The same things were measured in two ways. Each way mixes the same 9 hidden numbers, adds some noise and spreads widely along 6 directions of its own, which tell nothing about the thing.
In the rows, 128 means zero.
Some things both ways: the first way, then the second way.
[169  91 124 118 145 136 114 127 162 129 129 133 129 113 111 128 120 132
 118 122 132 123 131 120 164]
[113 162 162 163 119 111  77 102 130 175 111 187 126 139 160 159 157]

[130 115 194 112 155 123 131 163 162 134 153 162 113 135 118  79 119  76
 107 187 178  88 145 145 165]
[141 179 117 145 113 133 119 149 132 143 138 124 105 141 159 154 139]

[191 147 142 119 135 141  93 127 124 114 151 129 176 163 137 170 122 122
  99 170 106 156 173 121 121]
[149 149 100 129 132 120 155 144 176 110 134  87  88 136 120  70 100]

[141 100  93 140  87 125 155 163 132 151 153 105 149  93 137 164 120  83
  95 108 128 125 148 102 139]
[114 141  95 144 133  98 139 136 124 153 110  82 108 113 102 161 102]

[133  68 134 123 165 129 143 153 133 149 102 119  70 128 142 124 148 137
 126  85 117 106 104  97 129]
[165  56 126  51 167 139 150 154 148 110 133 111 132 108 119 135 166]

[130 162 154 143  84 130 150 123 129 122 138 153 129 138 159 101 146  94
 107 145  93 125  82 132 168]
[184 117 147 122 160 110 139 115 117  97  53 123  97  68 156 107 119]

[169 115 169  96 132 151  85 110 149 130 112 152 146 132 126 130 105 128
 126 153  93 142 136 147 155]
[100 139  97 157 107 115  92  63  80 122 147 136 161 182 145 122 126]

[139 145 139 121 110 132 122 142 119 122 122 137 129 148 160 146 140 116
 101 135 104 135 130 127 130]
[124 137 114 145 123 128 124 102 120 126 144 140 141 164 137 126 140]

[147 153 210 143 133 151 141 142 128 151 199 123 135 118 130 117 127  72
  63 178 139  92 130 104 163]
[146 134 112 134 139 134 119  81  97 107 108  99 138 124 140  85 124]

[153 104 111 136 137 143 127 125 119 119 119 124 120 135 152 156 158 149
 114  98 103 148 121 110 111]
[144 109 128 107 177 161 161 124 105  90 137 139 119 140 150 101 160]

[171 126 189 145 166 148 132 143 118 134 197 109 149 125 130 141 127 113
  68 158 142 127 160 100  99]
[ 91 127 108 116 157 146 151  68 108 112 180 162 154 145 115  84 149]

[110 139  98 107 106 111 159 141 155 120 128 144 142 103 127 113 135 121
  94 115 139 123 129 127 160]
[ 84 149 128 167 113 166 150 155 100  88 137  96 122 164 120 107  88]

[130 100 126 134 110 119 140 150 143 126  96 159 114 152 182 144 141 120
 147 111  65 153  58 128 177]
[155 171 132 156 120  62 107 106 161 159  59 153  84  81 124 128 141]

[161  64 158 131 172 123 146 135 163 142 130 114  77  98 100  80 120 129
 117  97 142  95 110 109 139]
[123  98 134 120 165 177 161 120  95 108 135 108 118 145 164 131 129]

[148 160 131 177 128 129 162 140  85 106 145 121 124 158 204 144 183 113
  85 131  81 170  54 103 122]
[ 95 123 109 146 122 125 120 121 126 105 134 134 146 179  91 107 145]

[138 148 158 123 149 145 136 134 107 138 149 126 114 126 143 122 153  92
  73 142 131 119 120 114 149]
[172 127 118 132 110 115 115 120  93  88 120 135 124 152 106 139 144]

[ 95 112 160 102 140 111 164 131 146 123  82 158 112 126 163  83 141 131
 128 120  76 145  73 138 127]
[143 132 146 119 172 112 145 128 154 136  86 140 124  67 151 100 114]

[134 119 143 110  89 112 128 143 158 133  98 166 123 135 141  93 110 119
 143 134 107 115  93 145 196]
[113 108 130 133 117 103 123 108 140 131  82 119 126 112 135 128 107]

[196 114 153  86 202 131 114 105 112 128 112  98 142 103 101  91 105 135
  84 132 123 164 151 129  91]
[132 100 133 122 150 143 109 134 145 117 114 108 160 139 154 109 124]

[138 127 168  90 163 134 124 135 152 134 118 112 103 103 114 110 120 134
  79 129 131 101 140 117 126]
[161 102 165 105 154 132 124 130 185 166 117 147 138 107 137 136 153]

[ 96  99 107  80 127 113 144 150 151 132  68 144  84 101 137 108 132 137
 118  78 122 118 112 139 146]
[134 139 152 138 128 133 113 129 143 159 104 151 127 114 160 161 159]

[131 172 125 129  85 130 136 118 109 100 130 168 157 128 161 106 147 106
  97 149 118 165 107 164 148]
[113 124 112 110 135 137 137 149 107  87  94  88 121  98 132 112 130]

[149 117 118 122 119 119 147 132 123 109 141 137 134 128 133 142 124 149
 106  81 118 158 156 132  92]
[144 150 157 121 153 145 190 142 119 122 132 146  99  79 115 130 115]

[186 131 164 156 135 136 126 171  90 133 191 111 149 148 156 167 121  78
  78 162 144 147 162 117 107]
[137 164  93 144 125 104 111 108 125 151 140 135 126 138 112 149 159]

[162 125 137 127 120 120 149 129 116 128 132 113 119 116 136 125 117 108
  96  97  92 149 119 125 111]
[120 105 108 110 136 144 125  73 104 108 120 102 142 106 149 115 124]

Other things, the second way, with their names:
<357>: [160  95 119  89 101 159 126 126  60  44 175 120 156 157 109 133 129]
<581>: [ 94 168 158 192 101 120 166 152 161 148 110 148  75 134 127 152  81]
<363>: [106 147 126 128 147 136 136 105 120 121 166 169 120 140 122 125 153]
<801>: [131 147 100 105 131 156 152 110 121 121 134  78 114  91 164 103 115]
<990>: [108 141  80 138 139 139 213 122 142  95 184  97  79 157  85  87  90]
<387>: [105 104 131  92 118 160 115 159 173 169 166 113 162 157 128 149 171]
<359>: [143 115  82  85 141 117 125 109 103  90 137  90 142 106 115  99 124]
<613>: [169 150 156 157 155 136 108 189  86 126 121 132 155 148 116 178 139]
<325>: [119 104 161  98 141 104 128 108 131 131 141 202 155  95 112 155 138]
<908>: [ 94 139 138 147 110  85  95   8 120 155 108 219 159 101 126 131 162]
<831>: [136 114 113  99 145 115 122 118 153 134 116 119  99  88 144 145 141]
<312>: [ 63 106 121  97 126 118 144 129 155 165 151 121 129 108 102 153 110]
<526>: [111 172 154 161 129 171 104 127 126 152 162 158 152 168 182 131 143]
<218>: [  4 171  78 181 107 128 127  70 148 184 162 112 142 190 136  98 106]
<175>: [135  99 163 143 165 162 141 126 111  85  89 136 138 147 174  88 127]
<649>: [138 129 122  88 142 127 133 132 117 106 109 105 126  61 112 116 137]
<553>: [146 186 131 172  74 118 107 161  91 120 134 145 136 167 100 168 138]
<195>: [148 101 111  83 130 124 114 160 119 107 125  97 114 108 130 167 139]
<342>: [142 104 139 113 136 130 106 113 129 152 150 135 182 145  89 143 150]
<790>: [ 54 120 100 145 127 130 122 136 150 175 155  90 163 171 143 144  85]
<406>: [ 89 108 163 116 155 162 113 113 119 149 125 168 159 122 154 151 179]
<54>: [200 112 130 108 116  83 152 192  96  97 109 105  97  95  24 204 122]
<657>: [161 130 100 106 146  89 153 172 167 119  91  80  66  81 111 136 104]
<18>: [117 120 128 146 116  76 141  85 147 132  99 166 124 105 108 131 104]
<493>: [118  92 112 105 136 121 127 124 128 125 115 110 121 114 138 155 127]
<62>: [131 116 125 120 136 137 125 153  77 116 139 107 141 145 106 163 127]
<161>: [176  84 160 102 171 135 103 181 163 163 110  85 183 121 118 142 120]
<463>: [134 136 156 140 132 147 170 137 158 116 121 140 103 120 152 105 105]
<430>: [158 158 121 155  90 112 159 177 144 133 120  83  80 127 117 166  74]
<984>: [129 191 152 130 125 133  69  79 122 164 114 188 150  96 196 112 191]
<332>: [ 72 117  93 126 156 129 163  59 138 114 128 140 117 131 155  72 132]
<702>: [ 83 116 117 138 109 132 109 103 119 143 147 134 169 156 114 160 135]
<477>: [142 129 144 124 170 151 151 185 134 114 101  79 115 106 141 108  98]
<395>: [170  78 164  76 171 135 134 131 138 102  81 131 119  76 156 114 147]
<504>: [149 135 111 129 122  91 157 137  76 109 152 140 115 113  77 191  89]
<429>: [149 119 121 123 147 123 105 165 108 140 135  91 155 147 109 161 113]
<716>: [172 150 158 101 158 141 165 159 158 117 128 143 104  68 106 105 141]
<9>: [ 79 110 113 113 128 128  96  33 132 177 142 151 171 123 147 133 166]
<53>: [151 111 149 127 140  99 138 137 161 132 104 165  93 105 128 168 138]
<3>: [120 169 131 199  88 117 161 142  65  90 184 161 119 198  63 171  62]
<229>: [ 77 122 122 142 139 188 132  67  78  91 156 108 209 164 136  53 110]
<842>: [ 64 136 134 167  77  80  68  82 159 199 150 168 178 155  90 179 106]
<215>: [179 130 164 124 136 135 122 158 128 107 146 168 136 131 108 151 141]
<151>: [177 141 145 125 136 131 104 181 117 144 116 105 139 119 151 175 126]
<651>: [118 109 137 115 135 130 118 136 123 109 119 126 126 126 101 128 140]
<150>: [202 114 140 118 144 116 138 131  86  86  82 139  96 107 127 153 156]
<695>: [136 142 136 143 132 131 105 131 128 111 127 145 136 150 146 117 134]
<508>: [166 143 113 176 147  98 160  90  54  95 131 146 104 147 101 163  92]
<890>: [178 114 142 108 146 152 118 173 148 124  88  50 116  99 142 113 119]
<443>: [ 93 143 125 140 137 161  88 150 148 145 147  89 173 159 167 101 106]
<535>: [112 133 117 126 141 149  91 141 120 185 121  64 163 136 190 149 117]
<839>: [119 174 146 183 107 131 137 134 135 142 128 162  98 169 143 143 135]
<532>: [109 142 115 125  98 133 155 150 170 139 166 126 117 141  85 144 138]
<47>: [ 76 135 102 120 137 113 140 131 140 127 127 135 120 114 134 123 129]
<820>: [ 71 153 105 167  81 100 118 139 143 133 114 106 103 162  85 130 109]
<42>: [103 117 111 111 141 129 118 116 116 125 108 111 126 116 142 128 153]
<510>: [139 114 119 106 154 151 127 115  99 103 149 119 135 142 151 117 136]
<213>: [ 91 184 127 192 100 106 130 121 158 175 109 125 101 135 133 139  91]
<884>: [137 167  88 146 124 100 123 113 107 116 115 125 111 133 126 129 142]
<734>: [185 119 152 134 120 117 155 163 137 133 129 120 121 127  71 168 109]
<457>: [121 111 120 125 138 126 136  75  98  94 154 164 164 145 100 106 138]
<182>: [114 151 124 134 105 141 110 118 129 156 162 150 135 151 139 170 158]
<972>: [114 173 149 177 148  82 181 107 180 155  97 167  65  84 109 106  78]
<624>: [104 102 115  99 121 161 178 128 131  86 181 103 128 140 111 100  90]
<885>: [123 122 127 139 122 120 114  86 127 106  98 136 120 134 161 100 127]
<471>: [ 87 172 120 155 121 168  80  83  97 140 161 134 180 174 164 101 159]
<142>: [122 102 126 105 145 131 117 114 136 144 157 151 140 151 156 158 147]
<746>: [124 176 140 171 120 122 133 147 149 136 136 132 129 136 111 116  93]
<699>: [151  79 129  78 159  95 122 135 167 154  86 106 146  57 109 152 134]
<46>: [158  95 141  74 129 108 150 177 157  98 118 135 105  79  97 152 128]
<948>: [103  98 153 139 146 117  53  82 133 171 126 186 205 167 145 154 173]
<915>: [110 106  94 127 144 172 137  98 137  96 143  74 132 161 157  71 120]
<276>: [153 114  96 131 144 131 146 125 122  93 151  98 121 161 113 120 113]
<288>: [133 116 167 125 162 123 154 144 116 129 109 143 129  94  77 140 121]
<958>: [161 146 150 126 126 139 143 107 135 104 124 152 111 108 138 100 141]
<49>: [131 112 133 107 125 140 137  67 131 118 124 153 119 100 156 120 153]
<320>: [ 89 107 107  98 119 146 147 137 162 106 103  66 118 102 160  82  97]
<936>: [144 154 109 132 149 129 116 129 124 127 119 141 100 135 175 141 172]
<157>: [ 54 125 138 115 127 115  98  86 185 170 134 180 150 127 139 104 167]
<833>: [125 134 116 104 136 167 106 154 147 148 127  80 133 118 172 133 157]
<669>: [147 125 142 153 127 157 101 112 131 155 118 111 152 174 183 128 138]
<740>: [225 115 172  83 147 149 121 167 133 140  89 103 133  68 148 149 159]
<586>: [186  99 116  89 121 155 141 165 113  94 130  45 122 117 104 135 117]
<575>: [ 93 150 138 155 141 118 132 105 132 131 137 182 100 147 142 133 128]
<780>: [ 85 119 131 133 123 124 140 168 136 147 139 140 124 152  93 182 147]
<710>: [ 67 108 111 110 130 109 119  96 173 177 111 129 126 114 120 134 165]
<700>: [111 149 154 180 113  97 103  75 132 151 102 179 142 123 146 147 100]
<912>: [ 98 131 101 105 144 126 174 122 124  99 123 125  84  96 153 122 124]
<994>: [ 81 115  96 126  89 127 124  98  90  96 206 129 174 188  60 123  99]
<643>: [161 121 136 112 115 135 162  94  99  92 130 125 127  98  93 111 116]

Some of these things the first way, each followed by its name:
[112 103 152 101 153 145 135 123 146 142  96 147  81  99 131  92 149 121
 110 109 121 106  85 131 173] => <150>
[116  82 143 151 105 113 173 153 146 138 111 134  86 136 165 114 145  93
 141  99  73 120  75 114 130] => <535>
[125 147 140 117 101 110 152 149 128 125 128 148 112 148 142 106 134  86
 108 134 123 116 131 138 141] => <430>
[154  90  98  91 120 102 129 152 175 126 123 143 150 127 106 150  91 147
 132  95 127 134 173 125 144] => <3>
[114 157 155  87 131 126 146 123 156 131 114 117 134  86 122  96 123 100
  69 147 107 117 121 128 141] => <842>
[150 129 147 102 145 148 110 121 115 119 138 152 147 138 137 149 133 125
 100 131 122 158 163 144 119] => <984>
[132  92 163 117 148 127 124 130 193 106 109 163 116 128 138 115 132 148
 135 133 102 131  96 140 152] => <363>
[125 101 141  99 146 141 127 130 135 143  96 134 123 108 142 114 138 133
 112 126 110 129 111 121 141] => <332>
[167  57 159  99 206 153 109 133 139 160 113 111 103  75 102  99 117 135
 100 117 157 117 122 114 150] => <710>
[108 104 164 124 148 123 160 162 161 133 136 135 103 123 152 136 138 114
 103 117 106 117 100 111 143] => <471>
[141 137 163 128 149 140 155 132 115 134 181 128 147  98 122 111 132  87
  65 144 151 134 146 124 125] => <649>
[129 193 129 106  96 139 127 107 113 100 115 124 126 126 152 146 149 131
  66 114  82 147 130 137 101] => <734>
[134 129 153  97 116 108 130 146 191 118 128 144 160 120 119 111 102 111
 110 170 120 118 147 137 150] => <443>
[136 123 131  95 161 133 120 130 134 123 106 140 111 120 127 108 142 135
  98 124 144 124 132 133 140] => <839>
[164 116 126 122 148 132 139 109 107 127 113 115 120 104 127  92 138 105
  97 117 116 150 117 130 110] => <493>
[160  75 143 135 208 130 166 117 111 148 126 100  79 111 119  82 155 126
 105  85 118 127  89  86 119] => <395>
[ 96  78  73  85 101 103 147 163 188 126  75 142 128  91 142 156 116 153
 132  70 102 137 122 133 148] => <613>
[149 122 168 128 142 111 146 129 141 110 112 149 113 140 151  82 129 113
 122 137  93 152  75 145 139] => <213>
[147 135 180 139 116 115 138 168 151 122 170 147 122 134 131  96 116  74
  94 177 168  99 138 144 156] => <833>
[154  87 121 101 150 134 104 140 139 126  98 144 129 123 134 130 126 123
 126 129 132 148 141 145 134] => <936>
[151 158 113 113  99 118 123 127 128 106 110 138 141 127 137 104 132 113
  97 146 130 138 132 148 139] => <53>
[160 100 138 127 122 131 127 134 159 126 130 122 141 116 132 141 115 118
 115 130  97 139 131 121 128] => <429>
[229  96 165 141 152 126  96 130 134 118 153 122 136 155 109 114  99 120
 126 155 138 138 161 131 113] => <142>
[172  98 115 122 128 119 109 159 125 115 109 129 102 157 151 166 123 159
 127  89 119 142 143 126 115] => <387>
[136 119 100 117 132 136 132 111 157 116 115 132 144 107 127 120 152 127
 106 131 118 134 123 119 141] => <575>
[189 145 171 110 156 136 106 122 130 119 147 106 151 118 114 120 106 107
  73 169 125 141 160 130 110] => <276>
[139 127 155 105 131 118 134 134 159 120 132 148 121 141 118 111 121 133
 112 131 124 110 147 126 136] => <624>
[154 107 117 113 138 123 135 118 143 115 102 124 125 111 132 116 130 114
 113 111  93 157 115 135 117] => <831>
[126 147 160 121 124 121 165 145 116 131 149 118 131 121 155 141 125 133
  76 102  92 141 121 107 108] => <229>
[116  34  94  67 165 117 131 154 166 154  68 148 131  90 117 115 112 148
 151  92 138 139 138 130 152] => <47>
[144 103 123  71 111 123 108 128 153 129  71 134 139  91 128 128  86 150
 120  98  91 153 136 155 131] => <699>
[145 107 167 162 143 130 164 132 134 132 160 127 107 121 136  83 150  97
 104 138 129 113  96 108 129] => <312>
[182 107  97 114  92 114 111 133 162 109 129 142 178 125 117 149  90 148
 132 118 118 158 165 139 137] => <477>
[162 114 165 115 153 121 137 137 143 131 123  98 119 114 130 119 110 132
  91 122  94 130 121 107 103] => <161>
[140  89 105  87 120 125 110 125 168 124  76 151 144 116 131 132 115 129
 143 121  92 152 124 146 155] => <657>
[182  87 179 115 140 109 121 150 142 123 141 155 118 152 121 119  78 122
 141 115 118 149 154 154 120] => <801>
[128 133 113 106  80  99 130 166 177 105 123 153 141 144 135 148 111 127
 118 130 130 118 162 141 142] => <526>
[148 125 153 131 130  95 150 166 161 108 146 146 117 159 141 123 118 124
 115 132 125 123 121 123 141] => <215>
[115 117 150 120 127 122 160 158 151 147 142 122  81 117 128 132 131  97
  93  96 119  84 122 103 155] => <586>
[103 100  58 104  76 116 143 141 136 122  77 165 137 131 156 140 147 129
 149  85 103 152 127 144 140] => <912>
[155 130 150 114 135 146 119 141 132 138 150  98 131 107 130 171 118 134
  71 114 114 121 158 100 115] => <342>
[160 125 151 104 112 129 122 134 141 129 158 146 172 110 103 113  92  95
 100 156 151 135 191 153 126] => <504>
[137 148 136  62  89 147  73 105 187 106  98 169 175 123 120 166  99 165
 119 143  85 140 169 157 159] => <994>
[120 112 104 108 134  99 164 139 151 123  96 143 102 117 130  81 140 129
 119  98 129 121  99 126 153] => <581>
[124  68 159  79 138 123 104 164 177 140  83 180 125 126 141 124  96 131
 155 137 119 135 118 161 185] => <884>
